The first 8 rows are patterns. Each new row is the sum of 2 different patterns, raised or lowered, with some noise. Before adding, each is slid sideways (what falls off one end comes back at the other), maybe read backwards, and multiplied by a number that may be negative. Names go in the order of the patterns.
In the rows, zero is written as 128.
Some rows, each with the names of its patterns after it:
[117 118 127 132 161 121 126 117 126 115 118 135 125 130 177 105 132 130
 107 163 112 136  89 101 164 132 145 126 121  90 130 125  93 125 157 117
  79 127 147 129 127 141 102 135] | (0)
[175 152 158 122 141 130 171 127 103 124 153 135 143 119 124 116 126 129
 130 136 109 140 134 124 163 123 132 128 134 149 126 128 116  97 119 136
 124 126 165 116 129 137 134  79] | (1)
[132 122 105 123 123 149 124 138 105 122 132 142 134 138 111 122 122 133
 127 123 119 133 132 122 118 132 139 124 127 125 164 126 123 108 127 125
  96 130 158 132 129 113  94 108] | (7)
[141 126 106 145 128  79 130 119 117 131  98 140 112 129  86 128 119 111
 125 111 126 129 116 131 129 130 155 167 128 127 158 119 129 131 117 150
 142  92 133 128 128 122 127 115] | (4)
[122 120 146 125 122 142 149 134 152 131 149 132 141 131 109 146 131 141
 118 177 130 109 130 130 157 132 114 134 151 111 150 106 111 147 113  79
 171 132 138 112 122 115 113 131] | (6)
[131 137 177 147 134 126 118 127 127 126 121 136  79  90 138 141 118 143
 142 105 143 121 138 140 141  98 122 137 143 133 128 115 164 145 125 127
  88 111 113  79  98 124 137 119] | (5)
[122 129 133 145 109 136 124 149 128 153 173 131 137 126 137 104 157 147
 119 135 124 148 122 137 100  98 104 127  90 120 128 119 136 148 153 130
 117 150 117 112 126 147 133 110] | (2)
[119 162  81 158 111 134 174 177 133 131 136 115 119 137 126  89 123 129
 131 121 131 164 123 138 128 133 148 145 172 136 135 135 106 127 155 132
 164 105 129 126 132 125 139 150] | (3)

New rows, each followed by the names of its patterns:
[107  82 115 113 113 128  94  96 120  70 148 120 119 125 113 102 123 122
  97 155  97 130 115  75  76 134 110 116 164 123 113 135 153 140 112 128
 126 143  88 129 127 122 125 102] | (4) (3)
[147 150 148 171 171 162 170 141 131 149 112 157 130 137 117  96 144 159
 138 127 156 125 121 168 125 134 132 137 129 196 206 159 150 180 150 142
 156 144 125 108 108 143 116 161] | (5) (2)
[ 64 115 115 114  98  94 146 122  99 100  90 103  98  74  98 119 132  91
 101  94 139 122 124  95 104  85 117 109 124 111  65 101 153 127 100 111
  90  86 152  99 117 137 127  87] | (7) (5)
[ 68 112  84  97  76  76  84 107 105  90  79 133  95  96 142 130 114 103
  92  94  21 147  88  53  90 128  75 135  79 105 105 122 103  77 107 115
 108  56 155 113 106 102 114 103] | (6) (2)
[119 115 129 102 156 106 111 128 146 143 132 102 148 145 127 123 143 134
 131 132 148 141 146 118 138 145 141 129 158 145 134 140 135 139 101 155
 146 138 159 131 147 139 146  87] | (1) (2)
[138 107 149 126 114 143 134 143 146 158 138 126 154 149 151 141 128 159
 142 156 156 135 157 134 139 120 168 127 120 138 122 135 157 112 119 126
 118 108 137 150 143 155 128 136] | (4) (2)
[144 157 136  94 158 182 139 122 141 110 134 215 183 147 138 170  94 143
 135 156 149 123 131 142 140 113 168 149 168 138 113 152 152 160 170 153
 144 139 141 162 120 172 118 137] | (7) (3)
[ 69  72  81  84  98  52  69  83 104  86  68 104  77  46  60  73  92  98
  92 104  79 108 106 107  63  85  67  92  74  89  62  59  91  82  90  76
  72  53  69  85  63  76  71  95] | (7) (2)
[121  70 145 159 144 137 129 122  97 136 123 106 143 155 122 116 147 147
 154 137 159 124 145 131 112 147 137 159 124 171 129 116 125 131 160 137
 117 169 134 124 154  99 136 138] | (0) (6)
[133 120 119 107 139  84 146 138 111 108 116 112 136  97 104 158 147 143
 120 105 110 118 108 102 120 124 114 113  73 132 105 123  94 126 113 102
 124  73 118 130  93 109 137 112] | (7) (4)
[136 102  96  97 177  92 119 112  88  73 127 110 125 130 124 106  96 147
 122 120 114 129 116  81 125 115  77 126  97 102  98  87 120 106 156 140
  72 106  80 136 124 144 108 124] | (0) (3)
[197 169 177 167 158 146 137 134 168 182 151 170 170 167 204 152 164 206
 145 169 167 171 166 164 159 160 196 157 187 201 149 175 209 171 204 157
 199 183 236 132 182 189 170 170] | (1) (4)
[100 135 144 122 119 125 111 138 142 112 146 202  85 122 107 140 128 128
 140 124 136 172  95 132 134  95 136 107 111  93  95 155 116 139 143 104
  99 118 136  55 124 165 119  99] | (0) (6)
[121 171 123  86 129 142 135  99 111  98 167 140 102 142 137 119 135 157
 168 143 163 139 141 110 141 142 121 129 131 125 134 135  98 122 106 130
 105 121 140 126 138 142 148 112] | (1) (2)
[135 112 132 104 126 127 108 119 103 110 110 106 114  96 107 103 121 130
 150  92  88 120  77 103 149  99  96 113  91 118 112  97  79 139 107 143
 109 125  83 134 103 115 130 134] | (1) (6)
[178 114 138 135 152 113 168 134 126 135 130 151 127 132 110 106 107 128
 102 132 131 119 137 177 154 125 109 148 126  88 132 165 141 121 108 110
 117 148 110 124 125 145 151 151] | (7) (2)
[ 95 109  85  94 114 121 115 121 120  97 120 110 126 106 117  78 106 120
 144 109 106  80 133 125 126 108  76 112 130  95  80 105  89 106 135 117
 143 139 112 117  73 111 107 109] | (7) (5)
[ 77 114 107 126 131 123  92 124 107 139 128 122 133  96 115 118 141 102
 153  91 151 119  64  90 106 137 133 132 147 152 103 155 130 136 129 144
 138  93 141 120 111 128 112 107] | (6) (3)
[139 115 131 114 108  99  81  92  87 135 115 114 128 209  98 104  93 114
 104 115  79 111 151  86  61 127 123 115 135 148 104 139 112 119 157 128
  84 120  97 138 121 120 100 136] | (1) (5)
[132 149 129 148 127 106 150 116 132 115 128  97 107 126  94 149 125 115
 135 114 103 167 104 109 131 114  95 161 120 128 135 101 116 159 128 122
 132 124 156 101 147 139 162 132] | (4) (6)
[120 170 152 115 158 112 117 116 120 106 154 127 144 127 129 173 163 139
 114 159 102 161 122 167 161 135 156 133 145 114 170 133 141 147 114 149
 136 175 172 136 150 134 153 144] | (6) (3)
[180 122 156 139  94 128 173 133 150  89 128 173 117 131 139 156 104 154
 103 151 139 134 190 172 145 147 126 115 131 127 120 101 113 119 121 108
 138 155 162  90 112 144 121 126] | (6) (3)
[134 136 113 136 122 166 170 131 127 115 127 125 137 114 133  91  80 136
 174 119 150 144 106 164 118 146 138 164  99 127 149 149 145 129 114 176
 145 128 124  69  88 113  81  74] | (4) (5)
[116 145 154 148 118 126 124 127 150 145 154 144 134 168 153 145 126 134
 112 116 140 158 105 170 112 151 125 129 137 141 143 145 154 119 149 119
 138 149 162 137 132 101 126 128] | (7) (3)
[ 72 110 122  98 128 126 113 130  92  93 144 103 111 116  75 126  96 113
 118 131 106 108 126 118 123 117  95 115  87 112 118  91  45 102  95  83
  95  92  72 154  82  94 133 108] | (1) (4)
[ 81  69  98  59  38 108  99  87  61  66  61  55  86  81  71  93  76  77
  92  96  82 103  89  96  74  87  77  67  66  87  88  86 116  81  91  77
  63  98  81  80 107 118  63 101] | (7) (6)
[208 111 148 137 108 151 125 143 144 166 147 132 119 138 163 133 131 142
  97 130 169 118 145 133 122 142 127 156 108 113 180 185 167 133 144 121
 136 142 102  91 127 129 113 114] | (0) (3)
[116 114 131 127 116 179 134 144 127 108 105 138 129 156 136 173  95 108
 116 125 148 133  88 126 141 129  79 116 122 123 116 137 133 135 162 159
 138 103 145  87 125 122 139 134] | (1) (3)
[103 152 156 181 160 141 191 157 180 155 212 159 137 157 163 155 145 212
 138 175 154 164 174 196 153 161 178 177 150 193 131 130 155 164 219 181
 190 252 195 195 189 203 155 168] | (5) (2)
[119  74 129 103 100 107 131  83  96 120  79  80  87 122  94  46  95  83
  90  86  92  93 101  96  46  73 119  79 101 107  91  99  87  98  99  59
  78 107 118  99  64 109  81 151] | (0) (4)
[123 142  84  69 129 107  96  93 108 109  92 126 140 161 111 106 112 127
 111  89  57 106  88  82  94 113 112 116 100 106 119 117 135  87  73 126
 117 122  91 124  91 146 140 119] | (5) (2)
[ 93 120 101 149 143 134 145 115 150 124 205 191 108 118 137 124 127 177
 122 143 149 128 108 171 173 131 114 134 127 144 116 114 150 142 179 150
 139 185 166 153 127 150 140 126] | (0) (5)
[148  99 137 117 138 117 126 111 114 124  75 151 114 158  95 117 124 127
 131 114 135 156 107 124 144 111 152 110 123 120 130  88 114 151 119 117
 119 124 152 128 161 193 157 120] | (4) (3)
[118 168 171 149 106 134 182 134 130 151 111 123 122 121 100 196 154 125
 151 110 102 173 154 181  76 143 135 164 142 121 129 171 135 160  91 125
 123 136 142 126 156 103 148 142] | (0) (1)
[135 157 154 141 141 136 133 114 144 143 134 126 150 149 144 169 165 151
 133 150 102 161 139 151 123 142 142 144 135 126 182 138 140 133 124 150
 165 157 163 149 170 154 137 136] | (7) (3)
[ 93 116  78 120 118 106 114 119  98 132 130 128 143 141 119 129 126 107
  79 173 118 110 131 143 103 122 107 119 143 140  93 117 120 142  98  82
 135 107 112 137 107 107 101 119] | (1) (6)
[135 137 144 157 108 144 116 147 164 133 154 130 108 114 144 130 147 130
 136 132 131 131 152 141 129 178 138 130 142 148 123 156 124  81 109 126
 149 112 162 105 145  95 110 135] | (4) (3)
[129 155 155 179 135 164 168 131 132 107 103 165 132 121 114 141 124 156
 142 136 127 130 122 151  99 123 127 103 107 169 165 148 138 144 127 147
 174 116 138 120  98 127 164 165] | (5) (2)
[139 111 172 128 122 100 136 129 146  96  96 136 149 154 123 129 186 142
 129 144 150 131 112  92 104  97 130 118 100 103 133 125 141 162 164 107
 136 154  88 123 142 122 133 156] | (5) (2)
[141 169 146 132 125 151 144 112 177 155 146 149 115 144 119 154 115  97
 165 143 173 144 158 100 147 150 134 149 178 128 104 146 163 149 143 148
 132 153 132 132 148 156 166 138] | (0) (7)
[135 164 123 157 189 150 117 185 189 140 140 179 161 172 105 132 124 176
 221 162 176 163 195 150 138 177 100 139 111 131 156 165 153 159 152 158
 119 142 193 193 158 128 181 124] | (0) (5)
[101 119 151 123 116 123 135 118  73 140 124  84 110 116 119 128  93 127
 118 125  82 112 118 110 129 104 109 109 104 127 141 114 149 136 127 122
 163 113 121 141 144 149 124  88] | (7) (4)
[177 138 216 169 181 172 172 164 129 159 173 179 192 173 149 179 139 193
 164 185 179 193 173 148 168 153 216 173 190 163 112 125 180 156 137 173
 187 171 205 213 147 174 171 173] | (7) (3)
[123 106 129 138 123 142 156 189 129 104 163 111 115 141 119 142 109  94
 106 143 150 115 152 135 153 147 157 183 144 146 166 139 125 146 178 126
 149 136 153 175 145  97 118 110] | (4) (2)
[152 182 168 152 146 141 172 129 126 139 187 141 140 167 151 166 187 182
 160 126 164 105 151  97 163 154 119 153 140 140 140 148 137 198 133 126
 147 154 147 185 143 160 169 128] | (4) (3)
[ 94 114  71  94 101  92 154 105 116 117 142  91  95 102  92 131  70  67
 104  95  86 100  93 100  95  87 122 147  70  62 107  79  76 115  52  97
  82  48  55 106  92  88  94  94] | (4) (5)
[168 175 114 133 123 143 136 145 129 130 119  97 121 121 136 127 127 149
 171 143 146 138 133 137 131  97 146 149 127  89 118 139 163 138 127 115
 142 135 154 124 102 134 109 133] | (7) (5)
[151 131 171  95 114 120 115 165  82 133 127 109 159 110 133 133 133 152
 137 115 132 126 120 146 131 106 112 180  63 114 101 135 127 128  43 124
 187 125  71 121 120 104 125 141] | (0) (1)
[126 100 166 101 114 114 142 117 102 132 101 127 126 119 111 118 122 113
 105  88 128 131  76 124  81 154 136  78 120 173  97 135 104 117 130 127
  83 120 138 120 114 125 127 115] | (4) (6)
[183 114  91 129 126 113 142 111 125 109 117 113 148 130 103 118 122 117
 159  92 106 126 125 156 137 134 145 116 122 121 131 122 141  75 105 124
 129  98 151 137 140 124 125 162] | (1) (5)
[127  72 126 158  89 137 123 103 127 112  91 159 136  99 132 142 106 116
 132 109 148 139 127 168 158 141 133 148 117 138 129 113 120  96 129 130
  92 116 142 133  88 127 114 136] | (4) (6)
[181 105 101 138 126 152 155  97 149 192 103 122 128 147 152 151 160 142
 144 142 115 152 139 121 123 115 117 137 122 139 119 136 157 137 158 134
 143  94 140 132 148 135 110 129] | (1) (6)
